The same things were measured in two ways. Each way mixes the same 10 hidden numbers, adds some noise and spreads widely along 5 directions of its own, which tell nothing about the thing.
Some things both ways: the first way, then the second way.
[-28 -11 -10  19 -17 -18  20 -12   2 -25 -43 -12 -21 -23 -32]
[-47   2   4 -23 -12  10   8  43  36  29  26 -22  21  19  11 -18 -14 -12
 -28  -1  -1 -10  16]

[ -3   6  14 -27 -27   2  27  -4  10 -27 -42   0   5  19 -25]
[-15 -30   4   4  -2  -4  -8  43   9   9  14 -28  12  18  17 -10   7  -4
   3   4  -4  14  -7]

[-24  13  -3   0   4 -18  33   7  31 -27 -27  -8  36  23  -3]
[ -5 -12  23 -26  22   8 -17  25  12  16  28   2  29 -10  -3  12 -16   9
  -4   6  17 -18  31]

[ -7  10  18  26  -5  16   0 -29 -12 -17  -8 -17 -38  -1  15]
[  0  31 -30 -21  12 -11 -23 -13   6 -17   3  -6  30 -22  -5  32  -7 -15
  -5  13  -7 -14   4]

[-25  38  18  29 -19  -6  13   1  39 -14   1  18 -24   3  39]
[-18 -14 -13 -42 -13  -3  -5  19  23  -2  21 -56  40  21   5  -8 -34  -4
 -45  17 -12 -12  18]

[-29 -20  19 -28  -6  -3  20  23   2 -19 -44  14   9  35  -2]
[ -3   3  -1   1  11 -13 -22 -13   7  16  -7 -11  15  -4  12   0  14 -11
  -5   7   7  13 -15]

[  3  -4  38 -25  -3  -2  -7   6  17   7  -9  -9   3  28  24]
[ 13  21  28   5  17  -1   2 -28 -24   4  29  28  17 -19 -17   3  -2  -6
   8 -21  26  -2  17]

[-16 -13 -29 -11  13  -4  15 -40  10  16   2  17 -39  -3   9]
[-41  47  -2 -19  27 -36  -1  14  10  47  -2  -3  -9   3  25  -7  24 -30
   7  13  12   6 -40]

[-19  -3   8 -36 -25  -6  -5   3  -6 -27 -45  11   5  29 -25]
[  4  21 -28 -41   6  -6 -19 -19  18 -19 -11 -10  18   3   6  22 -13   1
  -9  28 -15  -3   3]

[  7  24 -20 -32 -65  19 -48  -7 -20 -35  -6  -5   0   4 -15]
[-14   9 -16 -19   6  -9  -6  -8   0   6 -14  -6  19   1  -2   2 -13 -11
 -12  28   8  -4  -7]

[  2   6  -2   4  19   4 -13 -18 -11  -8 -42 -10 -25  13   1]
[-33  -4  -6 -10   9  -7  -8  27   0  31  -6  -5   4  17  31 -22  -7 -24
  -3  26  16   4 -21]

[ 10 -28 -18 -34   2  11   2 -11  -8  21 -12  16 -30   1  21]
[  2  -8 -24  -3 -11  16  -8  -7  15 -11   2  -9   8  26   2  -9 -11 -14
  -7   4 -16  18  -4]

[-10  20 -21  -2  12  16   7 -28   9   4  36  30 -10   1  43]
[  5  33 -46 -37  13 -14 -33 -23  46  -1 -12 -12   0  18   2  26   8 -13
   4  25 -33  19 -32]

[-33   5  -8  27  34   3  21  -4  31 -25   5  29 -24  19  19]
[-52 -11  11  -1   7 -20  -2  47   7  40  -6 -20   4   9  18 -16  10 -18
   3  15  15  -2 -42]

[-33  -6 -22 -33 -64   0 -13  26   7   1  -5  58  12 -13   0]
[-34  23  47 -22  -2 -13   1 -22 -17   9   7   8  27 -18  22  -7 -11   3
 -13  -8  32 -23   5]

[  7  15  11   0  46   2 -12   1   3  -2 -30 -26 -27  16  17]
[ 12 -24  11  -2 -24  29   8   9 -17 -22  29  13  35   2 -11 -14 -33   3
  -9 -15  13   9  46]

[ 22 -20   2 -35 -26  35  -7 -27 -50 -13 -27 -11 -31 -21 -25]
[-21  32  14  -8  -1 -27  -7  -6  -7  10  13  -5  44 -28  -3   9  -1  -6
  -4  -5  17  -3   6]

[ 24   3 -11 -32 -19  43 -15 -19 -42   3   0  -3  -3 -21   0]
[-22  -2   3  36  11 -10 -32  21  -6  25  -5   7   2   8  32 -21  18 -29
  35  -3  11  34 -49]

[-20  12 -28 -33 -27   0  15  -3  17  14   5  13   1  13  11]
[  2 -20  -8 -43 -15  34   7  15  34  -4  13 -15  19  22 -13 -14 -32  11
 -40  13  -9   4  46]

[ -1   0 -39  11   0  10  -6   9  45  21  36  16 -32   2  45]
[ -7 -40 -13  18 -27  34  10  23 -23 -29  20   0  23  11  -6 -11 -33 -24
 -10 -10   2  -7  18]

[-32  47 -24  32  34 -13 -19  10  20 -52 -25 -16   5  12   0]
[ -3 -29 -21  -5  -9  20 -14  26  15  -9  -3  -4  10  17   3  -1 -12 -11
   0  13  -8  12  -5]

[-11  53 -33  15 -35  -6 -29  -8  31 -31  -4  -5 -28  10  24]
[ 16  -1 -40 -17  -6  -1   9 -33  25   5  -7  -5  -2  36  -9   8  10  -6
 -15  27 -12  21  -1]

[  5 -14   6   1  19   5  10  10  22  -1 -10  12 -23  12  31]
[-25 -55  16  19 -12  21   6  42 -13  10  19 -16  19  21   7 -30 -24 -15
 -10  -3  15  -3   0]

[-23   0 -28  21 -12  10   7   6 -15 -44 -22  13 -19  -4   9]
[ -9 -57   2  29 -10  27  -5   8  20   7 -18 -10  -3  28  -2 -13   8   2
  -3   7  -6  13 -18]

[ 19   0  -4   1  21  45  -4 -22 -26  -9 -11   8 -50   4  -3]
[-16 -34  19  34 -35  15  18  31 -12 -14  -2  24   0   6   4 -10  19   1
  26 -21  10  27 -10]

[-34   2 -32  14  49   2  25   6  48 -22  13  37 -18  31  25]
[ -1  -4 -18  -9  -8 -18 -10   3   0 -23  -1 -10  24 -17 -10  34   8  -6
   7   5  -4  -2 -14]

[  9  34  -5  32  -9  20 -12 -14  -5 -32   3   6 -23  -6  25]
[-33 -28  13  41  24  -8 -20  26 -13  28 -12  -5 -13  27  29 -23  11 -22
  33  15  12   9 -63]

Other things, the second way, with their names:
j_770: [-21  27  12 -38  -6  25  32  21  27   1  18  30 -10   1 -12   7   4   7
  -7 -11   3  -9  33]
j_138: [-45 -37  31  18   9   2   1  47  -3  38  -7 -10 -18  25  42 -37  15 -20
   6   4  21   4 -44]
j_224: [-24   6 -12   0 -24  -7   6  32  12 -19   7  -2  -4  10  13  15  24 -11
  24 -11 -17  16 -25]
j_153: [-37   4  16 -16  -2  -9   6  34 -10  24   2  19  20  -8  29  -3  -3  -8
   2  16  34 -12  11]
j_168: [-24  -2   9 -10  -3   4   1  15   0  13   4   0   3  13  33 -18   2 -18
  -6   1  12   3  -7]
j_909: [-21  12  -6 -13  14 -16 -22  -6  -6   6   4  -5  18  -7  20  15  -5 -25
  -2   9  10 -17 -25]
j_448: [-13 -37   5  -8 -11   3  -7  23 -34 -16   4  -6  30 -13  21   1 -23 -18
 -14   6  25 -21   2]
j_862: [-31 -31  37 -10  -9   8  34  33  -9  37   7   3  -1   4  16 -29  10  -9
 -29  -3  40 -11  11]
j_810: [ -5   0   2  13   3  24  -2  11  29   6 -17  23 -21  12  -1  -6  28   4
  21  -4  -9  32  -8]
j_436: [-38  25  -3 -15  21 -20 -29  16  28  32   0 -19  10   9  15  -3   2 -19
   6  14  -6   5 -39]
j_649: [ -9  22   5  -9   1 -12 -10  -3  -1   9  25  19  29  -4  11  16   0  -6
  15  -1  14   1  10]
j_847: [-17  -6 -12 -16  -6  -1  -6   8  27  18 -10 -12   3  38  14 -19  -4  -1
  -1  27  -8  27 -18]
j_524: [  5  -8   6 -28  14  -2   6   4  10  -2 -12 -14 -12  15   3  -2   9  14
  -5  23  -2   5  -3]
j_717: [ 20  18  21 -13  28   3 -17 -29 -32 -38  14  13  22 -47  -2  36  -8   1
   1 -12  16 -37  25]
j_562: [ -1 -17  26   7  -1  17  18 -11  14  21  -1   9 -16  29  -5 -26  14  10
  -2  -4   7  23  -6]
j_295: [-11  -8  28  -4  23   0 -19  16 -15  13   9 -16   8 -10  28 -19  -1 -18
 -10  -7  20  -8  -8]
j_936: [-16 -22  -2 -15   9  18 -18  43  -4 -23  14 -31  26   0  -4  -5 -44 -10
 -10   9  -8 -21   5]
j_792: [-10   0 -27 -11  17   7 -25  19   3 -11 -21 -20   1 -11  26   4   4 -29
 -13  15  -6  -7 -16]
j_280: [-11   1  -7   1   6   1 -16  -4  12   4  -7   2  13  14   9   1  -5   0
   9  19  -1   8  -7]
j_819: [-22  22  -8  11  24  -4 -26   1   6   9 -18  24  -8   2  14   7  10 -17
  35  12   1  10 -39]
j_391: [-13 -43  17  37  -9  16   7  30 -37  -6   4  16  -5   7   9 -24  -1 -23
  20 -16  20  11 -25]
j_752: [  4 -19  -5 -14 -18  22  10  16  12 -32   8 -32   5  -1 -24  -7  -6  -5
 -27 -18 -21   6   6]
j_40: [-10 -17   4 -13  17 -13 -10  31 -27   4  -2 -21  22 -15  12  -9 -11 -18
 -10  17  22  -9  -4]
j_500: [-15   0  55   4  -7  -2  20 -12 -22  16  27  27  33  -5 -11 -11 -13  20
   5 -11  39  -5  31]
j_987: [-15  -3 -13   1   2 -20 -22   5   7   1  12 -38  36   2  -3  12  -8 -11
  -7   8  -8  -5 -16]
j_349: [  6 -24   8  -8 -13 -10  16 -11 -27   0   7  -4  27  -1   2  -4  -3  -2
 -20   9  28   0  18]
j_918: [-11   4  -1  11   7  -3 -16 -11   0  -8  -7   4  10  -2  -5  11   3  -4
  17   5  -2   0 -23]
j_53: [ -7 -25  -2   1 -18  40   2  20   0  -9   6  25 -10  26  26 -20 -10 -19
   5  -7   3  13   2]
j_935: [ -6 -12  12 -19  -7 -13   0   2 -21 -20   3 -20  30 -24   3  13  -6  -3
 -20   1  15 -22   6]
j_89: [ 22  -5 -13  21  15  -2 -25 -33  15 -12 -23   1 -14   6 -14  16  29   0
  27   3 -19  30 -44]
j_893: [  4 -57  43  13 -21  36   7  11 -16  -5  -1  21   9   7  20 -28  -5  12
  -5 -13  28  12  22]
j_430: [ 10   2  26  33  14 -13  -6 -27 -41 -22  -7  10 -21 -12  21   3  37 -14
  34 -24  10   9 -45]
j_899: [-15  -6   4   2   5 -17  -2   2  -1   5 -10 -14  18 -13 -10  10  12   0
  -3  10   9  -5 -14]
j_866: [ 35   6  -8 -19  -2  30 -13 -26   8 -22  24  33  25  -2  -2  19 -14   6
  -3  -5   2   9  52]
j_57: [-25  20 -16 -17   3   2  -1  10  17  12  -5   8  -5  23  17  -5  -2 -15
   7  18  -4   9 -13]
j_173: [  1   7 -16 -16   7  17 -29   3   2 -36  -3 -12  20  -8   7   7 -26 -10
  -5   5 -16  -5   6]
j_259: [  5 -27  35  24  11   8   8  -6  -6  20  14   5 -16  14  -3 -21  24  -4
   7 -20  15  16 -17]
j_362: [ 12 -12  -6  17  20  11 -28  18 -14 -37  19  -4   8  -9   1  27  -2  -9
  30  -9 -14  -8  -6]
j_160: [  3  -5  23  15 -30  -7   7 -12 -23 -25  15   9  38 -13  -2   8   4  15
   9 -16  14  12  21]
j_527: [-11  11   4 -11   7   5   2   7  11  17   2   8  -3   3   5  -9  11 -13
  -3  -1   8  10  -3]
j_663: [-26   1  -4  22   7 -12 -17  19   9  23   5  -2   2   8   9  -2  18 -25
  23  -3   1  15 -42]
j_498: [-33 -58  44  -4 -11   9  20  60   7   8   7 -10   0   4  -1   0  11  18
   2  -4  15 -14  -5]
j_665: [-17 -48  57  24  19   9  24  43 -50  14   6   2  -7 -29   1 -23  15 -13
  -5 -21  49 -24  -4]
j_886: [-19  43 -13  14  16 -28 -39 -26   3  12  -3   8  17  -4  25  16  17 -25
  28   4  -1  13 -42]
j_307: [  5 -36  72  -4   2   9   9  16 -51 -25  38   4  40 -45 -18   4 -25  18
  -7 -31  42 -38  40]
j_777: [ 12  -7  14 -16  13  -6  -6   0 -24 -42 -10 -19   5 -17   7  12   2  12
   3   5   0 -13  -2]
j_505: [ 19 -21   7   4  16   1 -33   5 -19 -26 -18   5  13 -32   8  20   8   0
  18   5  10   3 -11]
j_520: [  2  16 -28  19  -9  -4 -12 -18  11 -18  -5  23 -14  15  13  26  33 -16
  39  -6 -20  27 -38]
j_108: [ -3  -2 -47 -25   5 -25 -30   4  24   1   5 -59  33  11   2  14  -9 -25
 -25  24 -23   4 -24]
j_27: [ 11 -25  -3   3   8  36   8  16  17  -9   7  19 -26   8 -19   8  14  -8
   8 -12  -7   5  -1]
j_26: [ 11 -12  26   5  18  23  -2  10 -37 -36   5  25  -7 -30   6  14   5  -4
  16 -18  17 -21  11]
j_939: [  1  19   9 -17   7 -36  -2 -16   3   5  -6  -6   3   8  10  10  25  14
  19  17   3  21 -20]
j_238: [ -1   5  19   4   6   7 -15 -17 -16 -10 -10  25  21 -17   8   5  -6   9
  13   5  19   0  10]
j_718: [-13  16   5   9  -5   1 -21 -24  11  -3   6  19  21   1   3  15   0  -1
  19  -6   0   5 -11]

Some of these things the first way, each followed by its name:
[-14  14 -32 -43  -6   1  22  -4  33  -5   0  51 -12  31   6]  j_939
[-34  -2 -30 -21   7 -14   9   1   2  -6 -11  17  -1  -1  -5]  j_173
[-26  37 -35  37   9   6  23 -23  29 -49  14  38 -10   2  10]  j_498
[-32  49 -66  26   8 -11 -19  15  45 -16  13  33   2  -6  35]  j_448
[-15  45 -14  51  10  13 -12 -16  13 -36  26  -7 -25 -17  26]  j_663
[ 11 -20  35 -30 -23  25   3 -24 -44 -18 -26  -5   2  -8 -18]  j_436
[-39  26  22 -22 -49   0  -5  23  41 -24  10  19  25  46  17]  j_665
[-17  20  17  -7 -23 -12 -14   6  12 -54 -28  -8  10   8   1]  j_108
[-31  38  -9   8 -28  -7   3  -5  19  11  15  22   1 -11  48]  j_295
[  8  -2 -18 -61 -23   9   3 -41 -25  -9 -33  17 -17  19 -13]  j_524
[-28   7 -40 -24 -49   8  10   8  20 -31  17  33   1  10  -2]  j_899
[ -7 -17 -31 -28 -34 -13  -2 -29 -25 -13 -35   3  -2 -21  -8]  j_717
[-41  50 -20   4 -41 -12 -14   0  29 -25   6   9  19   6   1]  j_26
[-13  45 -71  -9 -75  12 -13  -4  15 -22   1  10  17 -12 -34]  j_153
[ -8  15 -34   3   4  20  -7 -11 -23  -8  -9   7 -25  -8   9]  j_238
[ -6  18 -17 -36 -59   8   4  12  17  17 -11  -4  27   7   7]  j_866
[  4   3 -40 -54 -58  -8 -20 -13 -17 -37 -14  -2  34 -22 -42]  j_936
[ -4  23 -18   0 -14   6  -6  12  29 -13  13   9 -16   6  16]  j_500
[-10   4  22  40  15  17  -6   6 -14 -27 -13   1 -23 -10  15]  j_718
[ -9  28 -18  38  -9  12 -14 -16   9  -8  22  20 -18 -23  49]  j_909
[-37  59   9  34  -3   2 -18  20  46   8   8  15  -3  15  39]  j_53
[-15  18 -31 -27 -29 -22 -18   3  14 -28  -7   3  14  -7  11]  j_259
[-13  59   1  47 -11  -3  -8   2  34 -30  -8 -18  -7  -4  10]  j_649
[  0  49  23   0 -20  18 -29  -9  -8 -25 -16  -3 -13  16   1]  j_847
[-40  19 -37  14  28 -18   4   5  30 -27 -13  37 -22   9  20]  j_935
[-10  36 -10  27 -11  -7  16 -20  21 -28   6  -5 -10  -7  11]  j_362
[ 13  11   1 -19 -24  46  -9  -6 -40  18 -27  17 -14  -1  26]  j_893
